The rows come from 5 hidden closed curves, with some noise, and rows from the same curve form a group. Each curve winds through 8 dimensions. The rows are also pushed far along 5 directions, which tell nothing about the answers.
Some rows, each with its group after it:
-41	14	8	38	16	25	44	43	-3	11	2	-1	44	-9	-4	-27	25 => W
-9	16	-16	13	16	27	0	1	13	-2	4	-35	21	-6	2	-12	-18 => R
27	3	2	-3	7	-24	-2	-13	21	11	-1	-11	-12	-8	14	53	-7 => R
-10	10	-2	-20	5	-10	-1	-5	-8	-10	-6	1	-3	3	5	3	13 => R
1	2	-13	0	33	-28	9	-40	-10	8	-39	0	-4	4	41	20	2 => H
-31	14	-18	-11	24	0	11	22	1	-4	16	-7	26	11	-17	-24	51 => X
13	4	-1	-9	-15	5	-16	-5	-12	17	13	14	8	2	-23	-15	6 => H
-23	8	-13	-5	20	5	15	16	-11	26	-8	-4	31	-4	10	-15	7 => H
-24	9	0	7	-31	16	-6	6	-39	19	-8	20	-6	17	-15	-34	-2 => T
32	-6	5	-9	-21	5	-38	-10	-15	-17	17	-13	-25	3	-18	1	-45 => W
-13	8	1	52	12	53	-2	-19	12	4	24	-39	-1	-13	-13	3	-23 => R
3	-1	49	16	-55	58	-9	-24	11	3	8	-31	-5	-5	-44	17	-39 => X
6	-4	-11	-42	-9	-31	-24	-18	-23	-21	-22	-5	-22	21	-10	-1	21 => X
7	-13	24	-3	-17	2	25	-14	15	17	-20	16	13	-8	17	20	-22 => H
4	3	-4	0	8	-15	-1	8	0	7	5	10	9	-5	8	6	16 => W
8	-15	21	-10	-65	12	-23	-18	-13	9	-37	1	-5	2	-9	-17	-19 => W
12	-18	-3	-33	-21	-38	-14	-29	-39	-31	-66	2	-28	16	13	-6	2 => R
-11	-11	12	-4	7	-17	18	1	-10	-12	-15	11	-12	1	23	12	-1 => R
-5	15	-6	4	-6	17	-10	-11	-9	20	-32	-17	-21	4	3	-6	-24 => H
-20	-1	0	-2	1	5	25	18	5	23	-37	13	23	6	14	-19	5 => R
22	10	-21	-23	2	-9	-6	-9	16	0	34	5	1	-20	-7	28	6 => H
-6	2	21	15	4	-2	10	21	-3	19	-2	9	-1	7	9	2	-7 => X
28	-21	-44	-44	19	-65	0	20	24	-5	-11	34	-4	3	27	16	34 => T
-22	-7	16	0	6	19	-7	-2	-13	12	-1	-20	10	14	-9	-21	-5 => R
8	-19	24	-5	3	-32	20	-4	0	-2	-24	25	15	10	17	4	16 => T
8	5	-2	9	13	24	5	-9	30	5	25	-15	7	2	-18	5	-14 => W
-6	10	31	-9	-26	1	-8	-3	-36	13	-20	10	-23	8	-14	-3	-4 => H
11	7	-7	-3	33	-19	-9	-23	-4	-10	-22	-25	-22	11	10	36	-7 => W
-11	14	-19	15	14	31	-4	13	4	2	17	-22	18	10	-30	-32	2 => W
41	-8	14	20	-13	4	5	-3	41	-4	15	4	1	-26	7	33	-27 => T
-26	-6	32	14	19	-2	53	17	4	13	-12	23	7	-9	16	22	18 => R
-27	24	7	28	17	35	-3	-12	-12	14	-44	-23	0	11	0	-21	-6 => X
-2	14	12	2	-25	-14	9	28	-9	26	-27	44	-15	6	-5	-5	25 => X
8	-20	-4	-15	-1	-44	3	3	11	6	-31	31	-3	20	18	7	35 => X
-6	12	-27	4	-15	21	9	34	20	12	36	4	22	-30	-17	1	15 => H
2	15	27	18	-28	35	1	-21	-18	25	0	2	-8	-9	-22	11	-29 => X
-40	7	-15	-7	12	12	-11	-6	-31	13	-44	-39	-3	28	0	-33	0 => R
11	-12	-31	-39	17	-49	-23	-7	-10	-10	-26	29	-5	26	4	-17	51 => X
5	16	-4	16	-11	28	-13	-14	-25	0	10	-16	-8	-11	-18	-13	-28 => H
-1	21	-19	21	-5	28	-35	12	9	-8	21	-16	-11	7	-23	-29	-1 => X
-4	6	-8	15	6	11	-6	-24	7	-16	-2	-30	16	4	6	-9	-5 => T
-5	-22	-1	-4	41	-29	22	23	0	2	-19	5	10	11	25	0	8 => T
26	5	11	-3	-7	11	-31	-31	9	-33	4	-49	-4	-8	-4	6	-34 => T
-3	24	24	25	-43	41	-6	-8	-12	-2	19	-3	-8	-18	-27	-1	-20 => R
-40	20	29	27	-17	29	36	30	15	57	-11	3	26	5	-3	-4	4 => X
13	29	-10	-9	-17	18	-27	-14	-10	-5	23	-23	6	-6	-23	-14	-18 => T
-8	-3	34	16	-9	10	21	18	-10	11	1	4	15	-17	14	1	-22 => W
-6	24	16	16	-39	41	-9	3	7	32	-4	-8	-9	0	-19	-2	-31 => X
-49	31	-17	2	-16	29	-17	14	-47	25	-38	-2	-2	19	-20	-61	25 => T
-19	-2	16	-10	36	-12	21	12	-23	20	-50	-16	16	16	23	-9	-12 => W
29	-6	-6	-20	-20	-19	-7	-15	4	1	-35	27	-23	1	-3	19	4 => X
4	16	-25	-3	-22	7	-7	5	16	0	14	5	6	-11	-8	-5	11 => T
-31	25	1	31	6	42	26	14	-6	32	27	8	34	-10	-23	-21	16 => X
3	13	3	16	-34	28	7	0	25	2	1	-2	5	-16	-12	9	-11 => R
2	9	12	9	-42	27	-6	2	-28	13	1	13	-6	-8	-23	-22	-25 => H
-1	19	-16	-25	-5	-12	-15	-30	-23	10	-47	-19	-5	14	5	-4	-3 => T
7	7	-3	-3	-14	21	-23	-15	6	-3	30	3	-3	16	-26	-20	-13 => W
7	21	12	32	35	23	28	-4	34	25	-2	-36	-17	-29	24	63	-47 => H
3	-5	-3	-12	27	-23	14	13	0	-19	8	2	4	9	0	4	13 => W
-6	13	19	40	16	37	5	-8	6	12	0	-55	8	-27	11	25	-42 => W
2	16	-20	-15	5	7	-27	-1	-18	-9	-6	-36	-17	0	-8	-7	-20 => T
25	13	-29	19	-6	23	-43	-33	1	-35	19	-56	-40	-15	-12	21	-45 => T
-5	-2	16	4	-7	0	-8	-15	3	20	-30	-2	-14	13	11	12	-5 => H
-20	22	-9	12	27	36	15	10	-8	0	19	-12	23	-11	-26	-20	7 => X
-2	-3	-10	-22	18	-37	-7	9	-18	-13	-3	3	10	3	13	-3	31 => W
13	14	-43	-20	46	-22	-20	3	-4	-21	19	-31	-10	-4	4	7	5 => T
-4	7	-14	-18	8	-22	-10	6	-27	-15	-2	-7	14	6	5	-23	15 => R
14	-11	13	2	51	-29	11	-17	1	14	-12	-13	-34	-2	42	64	-33 => R
-27	27	31	50	22	40	24	5	-6	12	10	-23	2	-17	11	13	-31 => T
-8	-9	-17	-9	18	-20	15	-17	-3	5	-27	12	22	8	27	-12	16 => H
9	2	22	9	-20	3	8	30	12	23	11	21	-20	-16	-3	29	-10 => H
-24	9	7	11	2	36	1	-13	13	8	10	-13	13	1	-18	-9	12 => R
-7	9	-1	21	7	42	-3	29	9	-10	36	-40	29	-7	-34	-23	-12 => W
-11	12	1	1	-35	11	11	45	-4	16	27	28	7	-2	-25	-24	11 => X
17	-20	-6	5	-1	-7	-10	1	22	3	-5	2	-5	12	0	-7	2 => H
3	-1	45	9	21	-13	41	29	-11	28	-22	14	0	-12	27	36	-35 => W
-20	23	34	42	28	43	27	-14	5	25	-1	-19	31	-20	15	9	-24 => R
-7	-6	14	10	17	2	-2	3	4	-11	-3	-12	-10	1	9	10	-3 => T
-24	9	5	29	-42	49	-21	-6	-10	-18	18	-21	6	3	-25	-37	-12 => W
-8	16	13	-5	15	-9	18	-27	-25	14	-40	-17	-12	-17	31	47	-21 => H

New rows. What belongs after each?
-3	21	-16	40	39	39	-3	1	40	-5	31	-28	14	-11	-14	3	6 => X
26	-17	-23	-10	-43	4	-35	-17	-3	-28	1	-3	-20	6	-19	-17	-18 => X
-12	7	-5	9	-7	28	0	7	-10	16	-7	-2	9	1	-23	-28	6 => R
0	16	-10	-11	43	-34	4	-12	-12	-20	-20	-16	10	-3	35	2	13 => T
-1	15	5	-5	9	0	-20	-23	-38	17	-22	-14	-16	14	-9	-3	-8 => X
24	4	31	9	33	-18	18	-29	3	-1	-14	1	-6	2	22	44	-27 => W
11	10	-10	15	-26	22	-10	-16	22	-7	2	-17	-7	-11	-9	13	-15 => R
-17	5	-18	15	47	-13	5	18	20	-10	15	-22	10	12	20	-2	21 => X
-9	9	14	23	16	8	12	1	-6	-1	-22	-30	-9	3	-2	12	-5 => X
-26	15	43	28	13	35	16	2	-11	26	13	-13	22	2	-8	-6	-15 => H
15	5	7	-32	5	-43	18	7	-15	15	-29	26	6	0	25	12	-1 => T
32	-6	34	-4	-12	-8	11	10	7	-12	17	9	-28	-12	-11	50	-32 => W
18	-17	-32	-35	-16	-37	13	19	-4	-12	0	36	11	-14	-2	-4	31 => H
25	-12	-1	-6	52	-51	6	-24	-18	-27	-5	3	-17	-10	40	37	-3 => R
8	17	20	31	29	23	14	-15	19	-3	32	-14	19	-7	-3	18	-21 => W
-9	22	5	5	17	16	-4	-20	-16	-5	2	-10	-12	-3	0	10	-14 => X
6	3	-15	-3	13	-7	-7	-3	-21	-22	24	-16	0	-15	-3	7	-1 => H
-15	29	-32	12	-10	45	-28	-10	-7	-1	5	-18	8	7	-41	-46	17 => X
15	-14	-37	-45	10	-46	-24	-14	0	-13	-9	4	-10	23	2	5	29 => T
-56	32	-31	6	57	6	-11	-5	-60	21	-21	-38	21	32	0	-59	32 => X
7	-4	-17	-5	88	-26	6	-37	-11	-26	-25	-39	-5	3	30	31	-2 => X
23	9	-4	9	19	-22	2	-20	-2	-22	12	-1	-18	-21	15	40	-1 => R
-2	-8	-3	-37	-39	-10	-19	5	-4	-18	11	27	5	9	-21	-27	30 => R
22	-25	-14	-6	-10	3	-18	-21	12	-27	9	11	-17	-3	-9	-2	-3 => R
7	19	20	23	-7	40	9	-12	-1	14	23	-14	9	-19	-26	8	-26 => H
44	-14	6	-4	-35	-8	-10	-21	36	-20	13	3	-8	-15	0	35	-22 => T
0	-8	14	20	17	9	46	22	62	15	35	9	47	-24	9	23	17 => W
10	-7	-52	-33	9	-26	-48	-19	-41	-24	-35	-16	-19	40	-16	-48	14 => W
12	1	14	-2	4	-10	17	26	14	27	34	27	10	-7	-12	21	13 => X
27	-12	39	6	-19	-3	17	-10	19	20	5	19	-20	-27	26	53	-45 => W
-2	20	-12	20	33	6	5	12	5	17	17	-16	0	-15	0	22	8 => H
-20	-1	21	27	-18	18	33	46	18	37	-3	26	29	3	-10	-20	16 => X
-16	14	-9	29	22	16	6	-19	9	15	-12	-27	-3	-2	16	18	-6 => R
2	6	-19	4	22	-16	-7	18	-3	3	7	-4	-19	-4	9	10	8 => H
-8	-2	38	-2	-11	12	5	4	-24	-1	-11	-2	-8	4	-9	0	-25 => X
21	7	17	-5	-9	8	-13	-1	22	-2	-3	-11	7	-13	-3	4	-10 => T
-20	-6	-18	-6	-19	-1	1	9	-27	0	-35	14	7	17	-1	-48	12 => X
13	6	18	0	-13	19	4	-7	24	8	16	7	17	-17	-21	13	8 => R
-18	-4	-17	-8	0	-7	7	16	3	30	-3	33	25	11	11	-36	27 => W
-7	25	-4	19	14	33	-27	-12	-29	1	-4	-57	-26	-2	-11	-5	-42 => H
6	-5	-22	-40	-39	-10	-13	17	-10	13	8	35	15	-2	-19	-25	21 => H
-26	32	-3	30	13	33	-13	10	-13	12	-13	-21	-5	11	-3	-30	-10 => X
9	-16	-16	-18	-10	-36	16	30	17	-1	-8	28	-9	-13	20	25	19 => H
2	15	-22	-11	6	4	-14	3	-5	-6	19	-19	19	2	-8	-25	-6 => T
-5	15	-9	35	2	33	-3	19	16	-14	36	-32	4	-7	-31	-10	5 => X
38	-11	-7	-30	5	-26	-6	-22	12	-26	26	-9	-20	-12	-9	51	-6 => X
-1	8	-36	-7	70	2	-33	-36	-2	-40	29	-71	8	4	0	-5	5 => R
3	2	-26	2	-30	12	-15	1	-8	-1	-7	16	-14	1	-17	-25	6 => R
10	18	8	-3	3	-2	-10	-22	-29	21	-40	-14	-10	3	15	3	-39 => T
-20	0	8	26	10	24	31	26	29	-11	48	9	25	-19	-1	1	8 => R
-49	18	-9	9	-2	15	24	28	-11	29	-13	23	22	13	-8	-40	44 => W
5	-5	-27	-13	12	-14	-20	-2	-7	5	-2	-26	2	18	-5	-15	1 => X
0	-20	-39	0	-9	0	-17	10	28	-29	30	4	10	10	-20	-24	41 => T
-27	23	-29	6	56	-7	14	11	-14	-4	-12	-32	32	2	25	-23	11 => R
20	-1	26	-24	-31	-19	-5	-10	-23	1	-46	3	-16	0	14	15	-36 => R
-8	4	-18	5	23	-11	-6	-4	-33	-1	-14	-9	-7	3	19	-14	-9 => H
-28	0	18	15	-4	-3	18	1	-23	-1	-35	6	4	8	24	-9	1 => W
27	-26	-33	-46	10	-38	-21	-14	2	-15	1	6	-1	15	2	-1	9 => X
-2	-5	-9	-6	10	-4	-18	0	-6	2	23	11	18	22	-17	-40	26 => H
-21	30	-27	30	79	0	-1	-7	-14	3	-22	-38	-7	9	35	-4	-6 => X
-33	0	3	10	-2	10	26	31	2	-1	24	22	19	-3	-16	-21	46 => R
20	-11	-20	-26	-3	-22	-13	12	2	-13	14	7	10	6	-3	-17	2 => T
-22	8	-32	1	-33	22	-32	9	-23	-14	4	-16	-9	9	-33	-46	20 => W
12	6	26	-5	-31	18	-11	4	19	9	42	18	7	-4	-27	6	-1 => T
-4	11	-1	9	17	16	-4	-5	6	24	1	-6	7	13	-7	-19	-2 => H
-12	24	6	34	34	26	-1	0	4	-15	9	-39	12	-18	10	-9	-10 => T
9	5	-13	-8	6	6	-33	-18	-18	-39	16	-39	-20	14	-24	-9	-17 => W
2	11	-4	-3	26	-11	-16	-11	-14	-15	-33	-24	3	0	21	-17	3 => T
-17	2	33	8	-44	25	6	1	-23	6	-23	0	-17	7	-23	-2	-15 => T
-1	-3	-12	2	-9	1	25	25	30	11	27	35	19	-16	3	-3	15 => H
-11	10	-22	13	43	9	7	13	12	16	21	-38	24	4	-2	-6	1 => X
-15	5	15	-10	1	-13	-13	-13	-47	-7	-20	-16	-1	13	4	-16	2 => R
14	-4	-3	-22	-69	-14	-19	25	-21	5	5	40	-8	5	-31	-26	21 => R
-24	17	-14	-24	-12	10	-13	-5	-38	23	-26	-4	12	6	-6	-32	4 => H
-19	-2	47	-14	-16	-27	34	24	-29	50	-41	30	-1	17	20	12	-3 => X
-8	-8	55	8	-27	12	27	-3	-6	5	-22	19	-9	-9	15	22	-31 => R
13	4	-10	-23	-28	5	-23	-18	9	3	-4	-3	-14	5	-21	0	3 => H
22	-14	30	-8	-35	19	-7	-4	12	3	15	2	18	-4	-18	-13	-29 => W
27	-3	-25	2	17	9	-26	-22	10	-15	38	-28	-2	-6	-9	-9	-24 => W
2	6	10	9	2	24	1	9	-4	7	13	-17	3	-4	-18	-10	-23 => H
5	14	29	3	3	9	6	-19	-19	37	-22	2	-2	-3	1	18	-24 => H
-3	-15	-4	-15	-10	-7	4	2	15	-6	0	10	25	12	-5	-24	25 => W
0	6	29	10	-29	-7	13	-20	-20	0	-42	13	-6	-7	22	13	-14 => R
11	2	22	-6	-56	36	-27	3	13	-17	18	-15	17	-4	-37	-34	-16 => T
-22	4	35	11	16	1	23	-17	3	38	-56	-7	-1	12	31	24	-10 => H
-2	-4	-14	-14	-15	-2	-6	-4	6	-2	-10	-14	5	12	-18	-7	18 => X
-15	23	-15	25	33	2	14	21	-8	-1	6	-24	-3	-2	5	-1	2 => X
-6	13	-21	28	39	26	30	31	48	11	39	-24	39	-19	-11	8	12 => T
1	-14	-29	-33	-39	-24	17	49	-12	-5	18	58	27	-15	-20	-33	50 => H
-24	4	17	19	38	8	20	10	-18	17	-10	-23	25	2	10	-3	-2 => H
13	-8	-12	-24	17	-30	4	-5	6	15	-18	4	-2	8	21	19	-7 => X
9	-9	14	7	-15	1	4	-14	-3	-7	-15	5	13	-7	-2	-6	5 => R
-11	9	-15	5	39	-16	5	-9	-20	-10	-4	7	26	20	10	-35	24 => W
-6	-2	6	-12	-4	9	-6	10	-1	24	-9	-16	-7	-1	2	5	-21 => W
9	-2	-18	-1	7	-5	6	33	2	16	23	24	10	-6	-10	-18	9 => W
-20	34	-3	25	18	10	0	10	-14	13	-11	-9	-10	6	-6	-10	19 => X
